The rows of a group lie close to one hidden flat surface of 14 dimensions, which may be shifted away from zero. Surfaces can cross.
Known rows, each followed by its group:
[-29 -35  12  17 -18 -62  10  31  37 -27 -21  20  20 -25  11  -8  18   0
   4]
k_510
[  8  34  12   0  -7  11  24  -3 -19  15  20  46   6  42   9 -24 -30  32
 -17]
k_631
[ -6  13  -1 -29   3 -26   4  15   8  22   5   2 -28 -33  18 -12   8 -24
   2]
k_548
[  0  26 -13  10  27  -5  40  11 -11 -17   5 -13   8  13 -15   2  27  27
  15]
k_510
[  6 -24  48   0 -17  14  44  25 -13  25  -2   4   7 -29 -30 -16   2 -10
  19]
k_548
[ -6  -1 -45  25 -20  14 -10   5  13 -32  -5 -14   3   3  -6  23  -2 -26
   2]
k_631
[ -3   9 -18  64 -64 -12 -13 -22  26 -29  29 -29   1 -23 -19  33  47 -30
   8]
k_510
[ -3 -15  45 -14 -13   9  -7  33  24   6 -58  14  15  15 -52   4 -25 -15
  33]
k_548
[ 30   9   2  31 -38  -6   8  19 -24 -59   8  15 -13  56 -22  22  23  10
 -30]
k_677
[-33  56  -3  21  11  -2  29 -48   7   5   7 -19  11  17 -18  23   9  16
  -7]
k_510
[ -5  45  21 -16  30 -32  11   1  12   5 -23 -17 -10 -10  -7  15 -22 -15
 -22]
k_548
[-25  14  20  -1  -4  26  26  20 -27  -2 -22 -20  20 -10  -7 -13  12   2
 -14]
k_677
[ 55  -3 -12  71  10   7  24  26 -34   5  26 -11  22   1 -18   7   9   5
  18]
k_631
[-49  33 -40  12   5  29 -10  32 -14  32 -30 -31  12 -34 -19 -10  13  22
 -12]
k_510
[  1  -5 -24 -15  32   8  26 -39  22 -31   2 -35  27   8   4  25 -14   0
   2]
k_548
[ 11  -3  -8 -37 -18 -42   0  23  -5  -3  -9 -24  18  13  -9  20 -22  10
   9]
k_677
[ -3   1   5   3  22  -9  24   1 -33   8  20  13 -22   2 -10   0 -27 -22
  29]
k_631
[-29   6  20 -24  -6  -3  16 -21  43 -11 -22  -2  15 -17  18   7  -6  10
 -37]
k_631
[  0   4   3  22 -20 -18 -28  19   5 -59  23  21  -1 -21   0 -16 -29  24
 -11]
k_631
[-54   1  18 -20   5   2   0 -29   5   4 -22 -17 -10 -39  13  38  14  44
 -26]
k_510
[ 11   4   6  38   1  17 -12   5   9  11 -11  17   6   7  -5 -10  14   0
 -12]
k_548
[ 24 -38   9 -17  -6 -29   4 -14  26   1   0  -4  27  41 -15 -38  16  -8
 -14]
k_510
[ 33 -27  14 -12  -9  22 -12  43   0  35 -23   8 -54 -21  -6  -5  45 -78
   7]
k_677
[-20   3  25  15  -9  10  22 -18 -16   7  10  28 -16 -19  54  31  17   4
  14]
k_548
[ -5  32  21 -19 -20   6  30  -7 -53  20   4 -38  30  -1  14  54 -26  17
  21]
k_677
[ -1  34   5 -16   1  10  -3  12  -5  -5 -12  -3  -1  11  -3  -3 -14   6
 -17]
k_631
[ 14 -44  30  -8  -1 -31 -36   8  -3   1  -4  19  -1   6 -21 -17 -29  14
   5]
k_677
[-22  47  -2 -42  22   1  20 -28   3 -27  -2 -32  16   4  16  22  -5  36
   1]
k_677
[-12  57  23   5  19   9  14   8 -22 -40   5  -6 -11 -10  -9  12 -15  17
   3]
k_631
[  0  28   7   6  34  -1  47 -36 -27 -17  14  -6  21  50  -8   0 -15  35
 -31]
k_677
[ 35  -3  32 -30 -14  -8  19  21  -6 -20   7  -9 -30   2  -2  -9  21 -76
   8]
k_510
[  8   2  17 -44 -20 -33 -27  13  -7 -55 -11  -5 -21  17   4  36   8  30
   4]
k_677
[ 55  25  39   9  57 -22  39  10  11 -33 -20 -20  14  10  11  37  20   9
  -1]
k_510
[-34  36   1 -20 -24 -15 -24  -6  24 -30 -21   0  -1   1  25  17  -2  18
 -37]
k_548
[-15  33  -4 -12 -32   4 -48  18   6 -12  -4 -33  11 -55   8  18   8  25
  30]
k_677
[ 28  19   4 -30  -5   4 -17 -13 -15  13   2 -28  -8  20 -12   3  -9  -7
 -37]
k_548
[ -6  17  13 -20 -12  47  -7  28 -14 -61 -24 -12   9   3  13   8  32  18
   9]
k_548
[-50  -6  18 -12 -25  23  23   0 -26  19 -20  -4  18 -16  41   7  21  11
 -15]
k_677
[ -4 -27  34 -32 -27   3   6 -12   3  16  -5   1  13  -6  -7  -2 -20  10
 -11]
k_677
[-17  15 -15 -28 -56  53 -38   2 -14 -10  -2 -26   9   0  10   3  36  20
  10]
k_510
[-23 -10   8  18   1  -1 -31   5   8  17 -15   8  -3 -19 -11 -28   4   3
 -13]
k_631
[-12  -3 -29 -16 -16 -18  21  -3   5  -8  19 -34   2   3 -38 -19  32 -15
  10]
k_510
[  8   2  58 -46  17 -22  -7 -23  -1  -7   4 -27   3 -22 -41  -3 -68   8
  -4]
k_548
[-31   4  -3  40 -19 -29  59  44 -20  19 -19  18  27  11   4 -16  22 -11
 -24]
k_510
[-54 -10  20 -17   9  39  14 -13  15 -21 -30  12  18  -7  24 -22 -22 -20
 -19]
k_548
[-11  20  14  18  33  12  24  -8 -20   4   4  44 -20  28   5  12 -25  -9
  40]
k_631
[ -5  11   8  22 -39  15 -36  13  49  27 -18  16  -1 -33 -12  -5  17  -7
   6]
k_677
[ 16 -19  16  -3 -33   5  12  -8   8  12  -2 -19  25  -1 -31  17   1  21
   2]
k_548
[  3   3  11  66  -9 -39 -26 -18  -3  22  18   3   0 -25   4  10  -1   2
 -25]
k_631
[-28 -22  35 -42 -27  -8  -1   6 -33   4   1   5 -25 -16  12  -9  -9 -24
  -4]
k_510
[-67  12 -10  19   3  15  14   2  29 -43  -8  34   1 -18  -4 -11 -27 -13
  27]
k_631
[ 33 -34   1  60  57  42   7  -5 -22 -53   4 -23  34  -6  11   8   0  10
   8]
k_548
[-20  24   0  -4 -12  17  28 -15  -4 -15  12 -26   4  -9 -26 -25   2   2
 -63]
k_631
[  0  37  17 -43 -23  80  60  -8  -7  54   0 -38  23 -11 -15 -19  36  -6
  -1]
k_548
[ -5  32  13  -9   0  26   1  -8 -40  22  -5 -22   4   7  -2  15 -15  -1
   4]
k_631
[ 29  23  11 -15  10  20 -57 -16 -10  24 -19 -22 -10  13   8  12  -7  -2
 -26]
k_510
[ 10  16 -10   1  11   4  -9 -21  16 -12  15  -7   1   8 -16 -14 -30  -3
 -23]
k_631
[-57  42  23  20   6 -12  10 -15 -11 -11   2  -7 -27 -30 -16  -2   8  -1
 -32]
k_631
[-23  23  22  11 -27 -43 -15  -1  -9 -51  19  -3 -21 -38  17  38  -1  15
   4]
k_510
[ -5 -19  52 -35  18  30  17 -56   5  18 -15   9  20  43   7  -7  -3   1
  13]
k_510
[-15  37  37 -48  33 -17 -35 -16  18 -21 -28  16 -29  21  -2  10 -40  -3
   9]
k_677
[  1  29  12  -6   6 -18 -29 -29 -15 -30  12  10  -7  30  15  36 -38  28
  21]
k_677
[ 27  25 -40  -6  34 -68 -17   5  20  -6  -1 -66  16 -10 -41  29 -54 -21
   4]
k_548
[ 56   5 -26 -17  -7  -1 -57   6   0  15  -8 -33  -4  12   8  54  14   6
  42]
k_677

New rows, each followed by its group:
[ 28 -20  -4   7   3 -27  25   8  16  10  17  -6  -2 -12 -34  -7   3  -7
   1]
k_548
[-13   4 -27  30 -13 -12  49  15  12  46   2  -1   9  -6 -18 -26   3 -49
 -34]
k_548
[ -6   4  20 -35   7  -7  -4  25 -45  -7  -3  -9 -18  -7   3  14  23  40
  37]
k_631
[ 16   9 -33 -17 -37 -38  46  14  11 -15  14   9   4  23  28  26  15  18
 -26]
k_631
[ 14  16 -32  17 -13 -46   3  15   3   6  -1  14 -31  26  10  26 -16 -61
 -38]
k_631
[ -9 -12 -17  -8 -47   4  37   3  -7   9  10 -23  36 -11  24  29  11  19
   6]
k_677
[ 11 -37  13  14 -16   0 -16   6   9  -3  -3  12   9  -7  -5  -5  23  26
   1]
k_677
[  4 -15  -5  32 -33 -27  -4  43 -23 -19  -1  24 -21  -1  10   7  42  11
 -20]
k_631
[ -8 -31  14  12  -1  17  -2 -40  27  -2  -6  -2  -5   0  -2  33  39 -10
  43]
k_510
[-15  -2  58 -43  10  10  27 -31  -3   0 -10  25 -13  27  21  -1  -3 -21
  12]
k_510
[-15 -29   5  -7  37  -6  12 -41  32  44 -17 -13 -11  -1 -32 -11  12 -24
 -23]
k_510
[ 23   4  20  25  33  15  12   2  30  -8 -27  31  -4  22  20   6  37  -5
   7]
k_510
[ 38  17 -35  41 -14  -9  -2  21   5   3  -7 -10   3  32 -18  10  35  -4
 -33]
k_548
[ -9   6   4 -20  -8  24  -2 -10  -1  -5  17 -17 -10 -12 -27 -41   4 -23
 -10]
k_510
[ 32  -4  50 -27  37   9  28 -17  -2  34  22   6 -24 -12 -40 -21 -21 -14
  30]
k_548
[-18  20  19 -24  -5 -16 -13   7   9 -19 -20  -8  17   6 -19 -11 -23  22
 -14]
k_677
[ 33   6   7  -1   8 -21 -31  15 -32 -12  -7 -56  20  -8  -7  40  -4  15
  29]
k_510
[  2  -1  23 -11  -6  11   6  -6  -9 -41  10   0  -5   3   0 -18   5  15
 -39]
k_548
[  9 -29 -11 -31 -31 -27  -3   4  25  29 -20  -2  20  15   4  17  -5   4
   0]
k_677
[-11   7 -28  18 -24  30 -19  24 -18 -53   2 -10  22  22 -16 -45   1   0
 -34]
k_677
[ -9 -19  27  18 -16  43 -10   6 -47   5 -14   5 -11   3   0  12  -8 -27
 -11]
k_631
[-44  26   4  14 -29  58 -30 -11 -10  27 -16  -2  19  -3  -1  -8  -2  -6
  14]
k_510
[-19   1  26  14 -24   7 -19  10  24  13 -30  14  13 -30  38   6  36  32
 -26]
k_548
[-16 -12 -44  18 -14  14  22  30 -26  -8  30 -19   4 -47  27 -23  28 -20
   4]
k_677
[ 12   6  11  35  10  21   9   7   4  14  -6  -6  11 -11 -18 -32   9 -23
 -34]
k_510
[ 28 -21  19   9  52   3  10 -27  39  24  -4  33 -37   6  -2   0  41  -3
   3]
k_677
[ 29 -25   8 -26 -31  19 -43  11  -1 -28  -9 -20 -10  -3  -3  10  37  20
  -2]
k_677
[  8  18  14  36  25 -33  18  19  15 -25   9 -12  20 -44  -8   0  36  65
  11]
k_631
[-15 -30 -62   1  -9 -16 -10   0  15 -23   0   7  47  52   1 -51 -22  16
 -42]
k_677
[ 44  -4  -6  -7  51  33 -35  12   1  -8  -9 -13  -8   5  -3 -41  13 -15
 -10]
k_548
[ 24   3  14   8  20  -7 -29 -15   6  -8  19   8 -17 -11 -11  -3  -9  16
  18]
k_677
[ 29  20  23  13   2  -3  42  14 -20   7  27  27 -39  21 -45   0   0 -31
  32]
k_548
[ 28 -37  -3 -39   9  67  18 -29  31 -14  -6  -8  -3   5  25  27  42  -7
  29]
k_677
[ 11   1 -10  -6 -15   5 -36  41 -29 -13 -15 -12  -7   8   1  -8  -8 -36
  -9]
k_548
[-17  18 -21 -22  -8   9  -1  11  26 -23   2  -5  10  11 -17 -37  23  -5
  30]
k_510
[  0  41  35 -10 -18   7 -37 -35  13  -6  -1  19 -31  16   1  19  -9  12
 -21]
k_677
[  3 -11  27 -14 -30  19 -47   2 -18  25 -27   9 -13   5  28  40   5 -10
  22]
k_677
[ -7  33 -27  -1  27  30 -29 -19  42  17 -20 -33  44  12 -60 -28 -69 -34
  17]
k_548
[ 25   1  -5  57   6  38   2  -3  -5  15   4 -20  42  -9  -7  19  26  37
  34]
k_677
[-52  -5   8 -24 -18  10 -37 -12  32 -31  10 -12  -4 -63 -20 -43 -11  14
  -9]
k_510
[-41  26 -25  13 -42 -16   5   3 -19 -37  28  29 -32   9   3   5 -47 -36
 -14]
k_631
[ 45 -24  13  18  -9 -10 -18   2  10 -13  25   5 -23 -23 -16   9  37  23
  12]
k_677
[ 10 -26   0 -44  15 -18  48  36  14   7 -19 -29  -1 -25 -18  -8  18 -30
   3]
k_548
[ -5  49  11   6   9 -15  -2  10  36   5   4  16 -16 -20 -25 -29   0   5
  -3]
k_548
[-65  53 -13  44   5  16   1 -11 -29  24   4  -7 -18 -31 -20  20  -8  -6
  21]
k_510
[ 12 -20 -14 -41  -6  23 -33  16 -24   2  -8 -61  19 -22 -19  -9  13  30
   4]
k_510
[  1 -20  17  20  54   7  -6  17  27 -19 -14  20   2 -31  -3 -29  -4 -10
  31]
k_548
[ 15  -7 -11 -34  27  17 -16 -10  42 -11  -8  -4  -4 -10  10  -6  25  12
  30]
k_548
[ 17 -31  32  -6  11 -17   5  -1  43  21 -33  15   3  11 -36   5  -7   3
   6]
k_548
[-18  39  10  48 -17 -27 -19 -28  26 -29  18  39 -35   5  16  21  14  -9
  -8]
k_510
[ 15  -5   7 -19  39 -36  31   9  28 -50 -42 -12 -10  22   9  39  33  11
 -36]
k_548
[ -2  29  -3  16 -16 -26  -8  15  17   0 -19   8   5  26 -22   6   0  10
 -21]
k_677
[-25  -2  42   0 -66   6  -9 -29  15  -6  -9  20  42  26 -18  -2 -36  51
 -41]
k_677
[ 12  41   0   3 -26  -2 -26 -13 -12 -11   9 -37  17  14  -3  13   2  10
 -20]
k_510
[ 14 -56   8  15   1   5  26  -8  52 -25 -25   1  37   5 -24  20  25  38
  15]
k_548
[-41  40 -25  23   5  -3  17  -5 -40  20  31   9 -17   8 -23 -10 -30 -24
  30]
k_631
[ 10  25  12  42 -12  35  26  22 -39 -29   4 -10  -1  11 -17  -2  38  -4
 -21]
k_677
